Every row belongs to one group in each of 4 separate groupings. Each group adds its own fixed numbers to the row, and there is some noise. The rows also spread widely along 10 directions, which tell nothing about the answers.
Some rows, each with its group in each grouping after it:
[  0   6  -6  -4   0   0   4 -11  -4  -6   8   2 -17   3   1  -2   8 -21
  -5  -6  -2   6 -16   5  11   6   6   9 -35  -4  30 -16  10  -8   7  -6
  -6  -9  -5  -7 -29   3  13   7  -5] : J_89 J_307 J_731 Lide
[  8  16  -1   1   7  -2  -4   7 -11  -7  21   5 -16  -8  -8   3  14 -15
   3 -21  15  -7 -14  -6   4   8  13  10   7  -6   4   4   5 -15  10  16
   9  13  -3   7  14  -4   7  22  18] : J_574 J_817 J_787 sero
[ -5   2  -8  19  21   0   0 -22  -6 -11  -3   8   6  18  21  -9  -1  -9
   0 -17   3   3  -4   7  -6  -8 -10   3  -7   2   4  11   4 -17   5   6
  18   7 -16  -1  12  16   5  -1  -7] : J_37 J_817 J_827 Lide
[  8  21 -12  -2  17   3  10   7  -8 -14   4   5 -12  16   3  11   3  -8
  -3 -12   4   5  -2   0   8   7  -7   6  -9  13  11  23  -4 -11   7   0
  11   6  -7   7  -4  -9   6   5  -6] : J_89 J_802 J_827 vavi
[  0 -13 -12   3   7  -8   9   2   5 -10  -8 -13  -4  10  10  -3   8  -5
 -16   1   4  -1   5   6  -1  -5  -2   1 -19  14  15   8  -6   4   6  -1
  -7 -19   5  -6  -9  -7 -15   7 -18] : J_705 J_253 J_787 vavi
[  0  13 -27 -10  11   0   0   2  -2 -25  -4  -2  -2  28  11  19  -3   0
 -15   5 -12   3  -5  10   4 -18 -14 -10 -12  21   1   9  -1  -8   5 -13
   6 -12  -5  -3  -9  -7   0  -4 -24] : J_574 J_802 J_415 sero
[  9  22   0   5   6 -10   4  10 -16  -7   1  -8  -3  11  -6   5  15   4
   3  -3  12  -7   1   9  -5  -1  18   1  -6 -10  -2  -5  18 -15 -22  -7
 -22   5 -16  -6 -24 -13  -1  13  25] : J_705 J_253 J_415 Lide
[-12  -2 -11  13   5   6 -23  -9 -21 -15  10   2  -2   2  18 -20   2   0
 -12   0   3  -6  -8   3   2 -11  -4  -1  -8  11   3 -15  -2  -8  -3  12
  -3   3  10  -8   9   2  28   1  -7] : J_471 J_307 J_731 Lide
[-10  -5 -12  11   8 -13   2  -9  -5 -10 -11 -24   9   9   1 -16  17   3
  -7  -5  12 -13  -4  12 -19  -6   7   4  -3  -5 -21   6   2   5 -10   2
  -8 -11 -27 -14 -21   4  18   4   2] : J_37 J_817 J_787 sero
[ -1  -2 -18  -7  10   4  -3  17  -4 -11   8 -12 -19  -1   8   3   2 -10
 -15  -7  12  -7  -7 -13   9   6  -3   4   2  25   7  21 -16  -3  24  14
  20 -10  16  10  15 -15  -2  11 -20] : J_471 J_307 J_787 vavi
[  1  -4 -10  10   5   5  -8 -10  -9 -13  -3  -1 -16   7  11 -13   4  -2
 -22 -13   7  -2   7   5  13  15   2  16 -12  18  16   4 -16   4   8   8
  -2   8   9  -2   2  -2  15   6  -5] : J_89 J_817 J_731 sero
[ -1  -5   2  10  -6 -15   7   1   3   4 -10   1  14   1 -10  -1   9   2
   2  13   7   4  24   8 -20 -15   8 -12   4 -13   8  -2  14 -14 -28   2
 -32  -2   1  -5   9  -7 -10  19  15] : J_89 J_802 J_827 Lide
[  8  17 -21   3   7   5   2  23  -3 -12  -8 -29  -6  12  -1  11  16   0
  -7   8   3  -2   5   2 -14  -9  24  -5   2   5 -13  10   5   0  -4  -1
  -2   0 -10  17 -21 -10   3   8   2] : J_89 J_802 J_731 Lide
[ 17  27 -12   0   2   1   5   6  -6  -9   3  15 -10  15 -17  15   1   3
   1  10  -7  11  19  12   1  -8  -4  -3  -3   4  11  -1  10 -20 -23 -11
 -15  14   1  -3   2 -10  -6  18  11] : J_574 J_802 J_731 vavi
[ 16  -1  -6  -3  -2  -6  17  -6  16  11  -1   9 -21  -7 -16   8   5 -16
  -6  -8   3  13   9   3   1   7  15   9 -15  -5  32  -3   6 -16  14  -2
  -6  -8   5   3  -1   1 -15  27   4] : J_37 J_817 J_731 sero
[ -4   9 -12   3  19 -17  14   7  -6 -13 -26 -17   0  37   6  12   5   9
  -5   1  10 -10  11  12  -8   4   3   0   3   7  -4  25   3  -4 -20  -8
 -13  -6 -19  -2 -23 -19 -14  -3  -1] : J_37 J_817 J_827 Lide
[ -3  19   4   5  19 -16  30 -11   2   3  -2   4  -1   7  -7  14  11 -13
  14 -14  13  -4  -6   4  -5   5  -2  -2 -12 -15  17  13  21 -18  -8   6
  -7 -10 -24  -7 -20   0 -11  16  20] : J_37 J_802 J_731 vavi
[-14  11 -18   1  16  -5   7  -9  -3 -23 -17  -8   9  31  13   9  -6   2
  -4   9  -7   2  -1  12  -6 -15 -19 -14 -13  14  -5  14   5  -6 -11 -16
  -1 -14 -22  -8 -20  -5   9 -13 -17] : J_89 J_802 J_731 Lide
[  3   9 -13  -4   5   5   5  -3   4  -3   9 -10  -3 -10  -7  -4  11 -14
   3  -8   1  11  -9  -4  -9  -5  -2   3 -20  -7  -8   9   2  -8  17  -3
  18 -15 -21   0 -11   9  22  10  -7] : J_89 J_802 J_415 vavi
[  1  -5 -13  -5  16  -5   9  -5  -1 -10 -14   5 -11  16   5   8 -15   1
 -15  -6   3   6  10   4   7   3 -16   4  -4  27  16  25 -17 -11  12  -7
   9 -11   6  -3  15 -14  -9   4 -21] : J_37 J_253 J_827 sero
[-18  -7   3   1  10 -12   3   0 -11  -3   3  -9  -2  -7  10  -9  12 -11
  -4 -11  25 -12 -14  -8   4  10   2   5  -7   0  18  16  -4   1   3  25
  -8 -18   4  -6   0  -9   5  14   0] : J_89 J_307 J_827 vavi
[ -4   2   1  -8  14  -7  10  -6  -2  -2  -2  17 -18   6  -3  16 -17  -9
  -2  -3   8   6   8  -4  13  12 -12  -1  -5  12  33  16   0 -27   5   1
   0  -8  11  -4  19 -18 -15  14  -2] : J_37 J_307 J_731 Lide
[  4   1 -15  -4   5  -6   4   6  -5 -13 -20  -5  -9  27   1  10  -9  19
 -22   9   5  -4  28   9   8   7 -10  -1   6  31   2  18 -18  -8 -14 -13
 -13  -2  11 -11   3 -26 -14   3 -11] : J_471 J_307 J_415 sero
[ -4  -1  -5  11  11  -1  -7  -3  -7  -4   4  -9   5  -9   5 -20  10  -1
  -2 -13  11  -2 -13   4 -11 -18   5   4  -3  -1 -12   3   0  -6  10   8
   9  -8 -12  -2   8   8  21  10  -2] : J_705 J_253 J_827 sero
[-16  -1  -9  -6  11 -17  13  -9  -2  -9 -19 -11  -2  21   4   7  -2   0
  -5  10   3  -4  -1  11  -3  -3  -6  -6 -16   5  12   7   7  -9 -14 -11
 -17 -27 -11 -16 -25 -13  -7   0  -9] : J_37 J_307 J_731 Lide
[ -9 -16  -7   8   6 -16  10  -2   3 -11 -30 -27   7  27   6   0   8   5
 -10   9  13 -11  21  12 -13  -2   1  -5   4   7  -3  20  -5   5 -23  -3
 -15 -11  -4 -11  -7 -13 -30   5  -5] : J_574 J_307 J_787 Lide
[ -8  -2 -24 -20  -3   5 -16  21  -6 -14   3 -22 -19  -3  -1   2  -1  -5
 -17  17  -1   3  -9  -6   5  -4  10   1 -13  17   3   1 -10   2  16  -5
  -2 -25  13   7 -10 -20  22   6 -27] : J_89 J_307 J_731 Lide
[  2 -10   0   6  -1   0  -4 -12   1   5   4  11  -3 -12 -10 -18  -3  -5
   1  -4   2  13  17   0  -9  -6 -10   1  -2  -4   6  -3  -5 -19   3   0
   4   0   4  -5  33   3  13  16  -2] : J_471 J_802 J_827 Lide
[  9   1 -21  -3   5   7  -8   8  10  -6   9  -8 -10  -5   9   1   8 -10
 -15  -7  -1   8 -11   0  -1 -16  12   3 -10   9   0   2   0 -10  32   2
  19 -13   1  12   4   5   5  10 -17] : J_705 J_817 J_415 sero
[ -8 -12  -6   2   1  -5 -14   6 -11  -6  -4 -16  -1 -11  -7 -18   3   7
  -6   7  13  -3  10  -1 -11  -5  -4   4   7   6  -8  14 -19   4  -4   9
  -5 -14   9  -6  25 -13  13  17  -9] : J_574 J_253 J_827 vavi
[ -2  16 -19 -12  -1  -5 -21  31 -25 -23  23   0 -12  10  11  15  17  -6
 -16  11  -5  -9 -21   1   7 -16  22  -9  -8   6  25 -24  15  -7  -9  13
 -30  -1  25   9  -9 -22  10  11  -4] : J_574 J_802 J_827 Lide

New rows. What belongs after each?
[-16  -2 -12   7  10 -14   6   0   1 -11 -17 -27  12   9   3   0  18   4
  -5   5  11 -14  -2  10 -20 -17   8 -10   1  -2 -12  10   5   7 -14   6
 -15 -23 -15  -7 -14  -4  -2   7   1] : J_574 J_802 J_731 sero
[ -8  -3  -9   0   0   3  -9   7   0  -1   2 -15   1 -18  -5  -7   3  -6
   2  11  11   3  -3  -6 -13 -14   9  -6   5  -1 -10   6   2 -10   6   8
   5 -15  -2   5  14  -3  14  16  -3] : J_89 J_307 J_731 Lide
[  9  -2  -1  17  -9  -3 -14 -10 -18  -6   9   9  -1  -3  -5 -23  17   0
  -9  -6   2  -2   5  14  -5  -9  14  10 -11  -7  13 -27   2  -3 -17   6
 -25  15   8 -12   5   7  16  19  13] : J_574 J_253 J_827 sero
[-21 -17 -12  -6  -2 -11 -23  -2  -9 -16   0  -9   3   0   3 -21  -5   9
 -12  15   1   0  -3   6  -6 -16 -13  -6  -9   7 -10  -6  -4  -4  -6  -7
 -15 -24   1 -19   6 -12  30   0 -20] : J_705 J_817 J_787 Lide
[-15  -1   6   7  19 -10  11 -29   3   1 -10  -3  -2  -2  -5 -12  -3  -9
  14 -19  14   2  -3   0  -9  10 -15   7  -9 -12  -4  22   0 -15   8  -2
  18 -17 -32 -13   5   7  15   6   3] : J_37 J_817 J_731 Lide
[  7  15  -4  27   0  -7  12 -11   2   4  -2  16  21  10  -2  -6  13   0
   9   1   2   4   9  16 -24 -30  -3  -7   3 -18  -7  -8  25 -22 -27   2
 -13  12 -21  -9   1  18  -5  13  16] : J_471 J_817 J_827 vavi
[-12 -12 -14  11  13  -6   5   6   0  -9 -16 -15   6  16  24  -2   5   3
 -17   2  14 -12   7   1  -6 -11  -5  -6   6  21   5  23 -11   1  -1  18
   0 -13  12   2  12  -9 -20   5 -19] : J_471 J_307 J_827 vavi
[-26  -4  -6  -7  15 -13  -6  -8 -10 -13  -4   2   3   3   3   2 -16   6
  -4  10   5   0   2  -1  -2  -7 -24 -14   1  13   5  15  -3 -16  -5   3
  -8 -25   3 -14  21 -19  15   3 -12] : J_37 J_802 J_731 Lide
[-18   4   1 -17  10 -13  -4   2 -12  -7   9  -4 -19  -8  -4  -3   2  -4
  -4  -8  16  -7 -24  -3  16   9  -2   6 -16   6  17   0  -1  -9   9   3
 -12 -28   1 -14 -12 -19  23   9  -3] : J_705 J_307 J_731 sero
[  2   7  -7   1  11   5   0  -9  -5 -10  11  15  -7   2  11   2  -9 -13
  -3 -13  -1   6  -6  -6   5  -6 -15  -2 -10  10   9   6   1 -22  22  -2
  24  -2  -4   0  18   3   5   4 -11] : J_471 J_253 J_415 Lide
[  0   1  -5  24  11  -4  11 -27   3  -9 -18  -9  16  26  15 -11  15  -8
   2  -7   2  -3   4  20 -15 -13  -2  -2 -16 -13  -4   2  13  -7 -17  -6
   4   3 -30 -14 -20  22 -13   0   5] : J_574 J_307 J_415 Lide
[  5 -12   5  -2  -2  -9  11 -15  10   3  -8   5 -12   3  -6   2   0 -14
  -3  -4   7   9  16   3   4  10  -3   4 -16  -4  31   5   0 -15   2  -5
  -5 -10   7 -10   9  -4 -26  19   0] : J_574 J_307 J_415 Lide
[-13 -10 -11   6  11 -15   2  -1   1 -15 -28 -18   0  26  13   6   1   6
 -15   9   9  -9  18   8  -5  -1  -3  -6   2  15   7  20  -7   4 -14   2
 -15 -14   3  -4   2 -17 -24   3 -10] : J_574 J_817 J_731 Lide
[ 10   7 -13   3  -5  17 -18   2 -11  -8  16   7 -14  -8  -2 -10  -1  -8
  -8   5  -3  11   3   0   5  -7   9   5  -9   8  10 -13   0 -15   6   1
   3  12  12   6  13   2  24  14  -4] : J_89 J_307 J_731 Lide
[ -5  -6  -3   8  25 -10  20  -2  13  -5 -22  -2   5  23  19  14  -6  -4
  -3  -7  12   4  17   2  -5  -5 -12 -12   6  15  15  37  -2 -15   5   5
  10  -9   1   6  23 -11 -38   5 -10] : J_705 J_802 J_827 Lide
[-22  -3 -10  14  13   3 -12   1  -6 -10   6 -15  20 -17  21 -10   7 -12
   2   0  13  -7 -22 -11 -20 -31   5 -15   7  -1 -18  12   7  -5  17  25
  20 -19 -10  10  22   9  18   8  -8] : J_89 J_253 J_731 Lide
[ -3   8 -12  -2  12  -2   3 -15 -12 -15   2   2  -8  18   2  -4  -1  -3
  -7 -11   1  -4 -13  11   7   4 -10   9 -16  10   4   0   0  -9   1  -9
   2  -2 -16 -17 -19   0  21  -1  -8] : J_37 J_307 J_787 sero
[  9  19 -22   4   9  11   3  -3  -9 -18  -6  -9 -11  24   4  -1   4   0
 -12  -3  -5   2  -5  15   6  -1   3   9 -17  17  -4   1  -2  -2  -1 -15
   6   7 -16  -3 -30   3  19  -4  -9] : J_89 J_307 J_731 sero
[-19  16 -20  11  24   4 -18   2 -19 -27   0 -20  12  18  24  -9   6   8
  -4   0   1 -10 -20   9 -11 -26  -6 -12  -2  10 -28   7   6  -5  -4   3
   8  -7 -22  -2 -10   0  34 -11 -10] : J_705 J_802 J_731 Lide
[ -9 -13   1  -4  -1 -24   7  -7   5  -1 -18 -11  -2  11  -2  -3   6   4
  -9   6  10   0  14  11  -3   3  -1  -1 -18  -4  15   2   3  -5 -15 -12
 -31 -26  -6 -21 -19 -16 -11   8   0] : J_705 J_817 J_415 Lide
[-13  11 -15 -15   1 -10  -3   8 -12 -16  13   0  -9   0   5   9   8 -12
 -13   5  -1  -6 -31   0  10 -12   7  -4 -25   7  20 -13  11  -2   9   1
 -19 -28   1  -7 -28 -12  21   5 -11] : J_89 J_253 J_731 sero
[-16   9 -20  -2   8   0 -23  16 -23 -24   7 -21  -4   4  11  -3  11   7
 -15   8   9 -19 -21   3   1 -14  12  -4   5  16 -10  -1  -3   5  -5  16
  -9 -10   7   0  -5 -15  24   6  -7] : J_574 J_307 J_731 sero
[-10 -17  -6   3   4  -9   0 -12  13   5 -14 -17   6 -11 -10 -27   3   4
   3   1   7  12   8   7 -20 -13 -13   5 -10  -6 -19  17 -11  -3   5  -8
   8 -29 -20 -13   7   5  18   8 -17] : J_705 J_817 J_827 vavi
[  3 -13 -23   4 -10   7 -23  17 -11 -13   5 -19  -7  -4   5 -14   7   4
 -23  14  -2  -4   9   0 -11 -14  14  -2  -1  16  -8 -13 -12   6   4   3
  -6  -3  21   5  11 -10  15   9 -19] : J_471 J_253 J_787 Lide
[ -6 -15   0   0   2 -21  13 -13   3  -6 -22   6   1  22   2   4  -5  -1
  -8   7   2   3  21  13   0  -1 -13  -4 -14   6  30   7  -2  -7 -17 -10
 -23 -16   7 -17   5 -14 -29   6 -11] : J_574 J_253 J_827 Lide
[ -9 -19 -21  12  -3   3 -14 -11   6 -10  -3 -19  16  -4  12 -21  13  -2
 -13  10  -7   5   2   8 -22 -32  -5  -9 -15   0 -11  -3  -4   6   5   8
   4 -21  -2  -6   7  17  10   8 -22] : J_574 J_802 J_415 vavi
[  2  -6  -7   2   1 -10  12 -11   4   0  -4  -5 -14   3  -6  -1  15  -8
 -13  -6   2   1   4  10  -1   7  14   7 -25  -3  30 -11   4   0   0   2
 -22 -14   3  -9 -23  -1  -1  15   2] : J_37 J_802 J_731 sero
[ 13   2 -10  16   3   5 -10   6 -10  -9 -18 -26 -14  15  -5 -13  13  11
 -12  -1   9  -5  29  12  -9  11  20  15   6   5 -12   9 -15   8 -18  -1
  -7  19  -1   6  -1  -9   0  12  11] : J_574 J_817 J_731 Lide
[ -6 -24 -13  -3  -4  -5 -12  17   6   1 -14 -48 -13 -17  -8 -19  19   5
 -15  11  12  -2  13   0 -18   0  27   3  -9   0  -6   2 -15  15   6   3
 -15 -32  10   5  -9 -16   9  17 -11] : J_705 J_802 J_731 Lide
[ 11 -16 -15  13 -14   4  -2  -3   9   7   0  -4  -6 -17  -5 -16  11  -7
 -16  10  -4  10  17   5 -13 -16  12   1 -17   1  16 -19  -3   0   6   3
 -11 -11  18   0   7  10  -4  23 -11] : J_471 J_253 J_731 vavi
[  6  24  -6   2  12  -6  19  -1   9   0  -3  17  -1  12  -7  22  -7  -9
  12   0   1   9   7   0  -7 -13  -9 -11   6  -3   3  12  21 -34  -2  -9
   9   1 -17   3  11  -3 -18  11   7] : J_471 J_817 J_731 Lide
[ -1  29 -16  13  22  -4   3   1 -22 -28  -3   4  10  39  21  13   7   3
  -6  -7   0 -12 -15  17   0 -21  -6  -6   0  14  -5   7  11  -9 -17  -2
  -1  13 -18  -3 -14  -1   1  -8  -1] : J_574 J_253 J_827 sero
[ -2 -15  -6  -4   6  -6   6   4   0  -2 -12 -12 -20   8   5  -3   1  -5
 -15  -6  13  -3  12  -3   6  17   3   9  -7  16  22  15 -19  -3  10   2
   0 -11  15   2   6 -18 -13   8 -15] : J_471 J_307 J_827 Lide
[ 14   0 -15  19   3   3  16 -18  17   4 -17  -7  13  17   3  -2   6  -6
   1   5  -7  14  16  19 -24 -25   5  -6 -13 -10  -5  -1  17 -19  -8 -17
   6   0 -24  -4 -13  24 -18   8  -2] : J_37 J_307 J_415 Lide
[ -9 -25  -9  -1   7  -4  -6 -12   5  -3 -16 -24  -6  -6  -4 -30   1   8
 -13  -6   7   6  10   8  -7   1 -10  11 -13  10  -8  15 -27   8  14  -8
   6 -26  -4 -13   6  -3  25   3 -24] : J_705 J_802 J_827 sero
[-10  17   2   3  12  -8  -8  -1 -12  -8  15   9   6  -5  -1  -2   6 -12
  17 -10  11  -2 -20  -4  -9 -15  -3  -3   9 -17  -8   6  17 -24  -1  12
   9   0 -19   1  19   2  18  13  12] : J_574 J_817 J_827 Lide
[ -7   8 -10  10  21 -11  17  -4  -3 -12  -5  -6   8  18  13  11  13  -6
  -3 -13  12 -13  -8   7 -10  -8   2  -9   0   3   1  15  12  -8  -5  11
  -2  -4 -16  -2 -11  -1  -9   6   7] : J_37 J_802 J_787 sero
[  9  13 -12  15  14   0   7   1  -6 -10 -19 -18   2  34   8  -5  11   7
  -2  -2   5  -1   8  22 -10  -9   8   4  -6   3 -11   7   6  -7 -22 -15
  -5  10 -23  -2 -27   1  -4  -4   2] : J_705 J_307 J_827 Lide
[ -8 -11   1  18  19  -9  17 -14   7   4 -20 -19   7   2   5 -14  12  -2
   0 -23  23 -10   9   1 -19   4  -2   3   7  -1 -11  29 -13   0   7  12
  16 -10 -19  -2  10   6  -4   7   2] : J_471 J_802 J_827 sero
[  0   2   2  10  11  -5   6  -1 -12  -8  -4 -14  -2   3   1  -7  10  -7
   0 -14  20 -11   3  -3  -5  13   8   7   0  -1  -4  16  -3  -1  -3   6
   3   5 -13  -1  -2  -8   4  11  12] : J_89 J_253 J_787 Lide
[ 13   3  -7  11   5   1   3  -9   6  -8  -8   6  -2  17  -4   2  -3  -5
   0  -3   0   9  22   8  -8  -4  -7   2   5   2  -2  13   0 -17  -5  -9
  13  17  -9   0  22   2 -14  12   1] : J_574 J_817 J_787 Lide
[ 15  13 -20  11  12   4  12   1   1 -13 -12  -7  -9  26  10  13  11  -7
 -14  -6  -2  -1   3  14   0  -8  12   3  -9  14  12   6   2   0   2  -4
   4   6  -3   8 -14   2 -22   8  -6] : J_574 J_253 J_731 sero
[  1   5 -25  -8   6   9 -23   7 -15 -26   3 -13 -26  16  10  -3   3  -3
 -22   1  -8   0  -8   3  13   5   4  11 -17  21   9  -1 -15   5  13  -4
   6  -3  10   5  -9 -12  21  -1 -23] : J_574 J_817 J_731 Lide
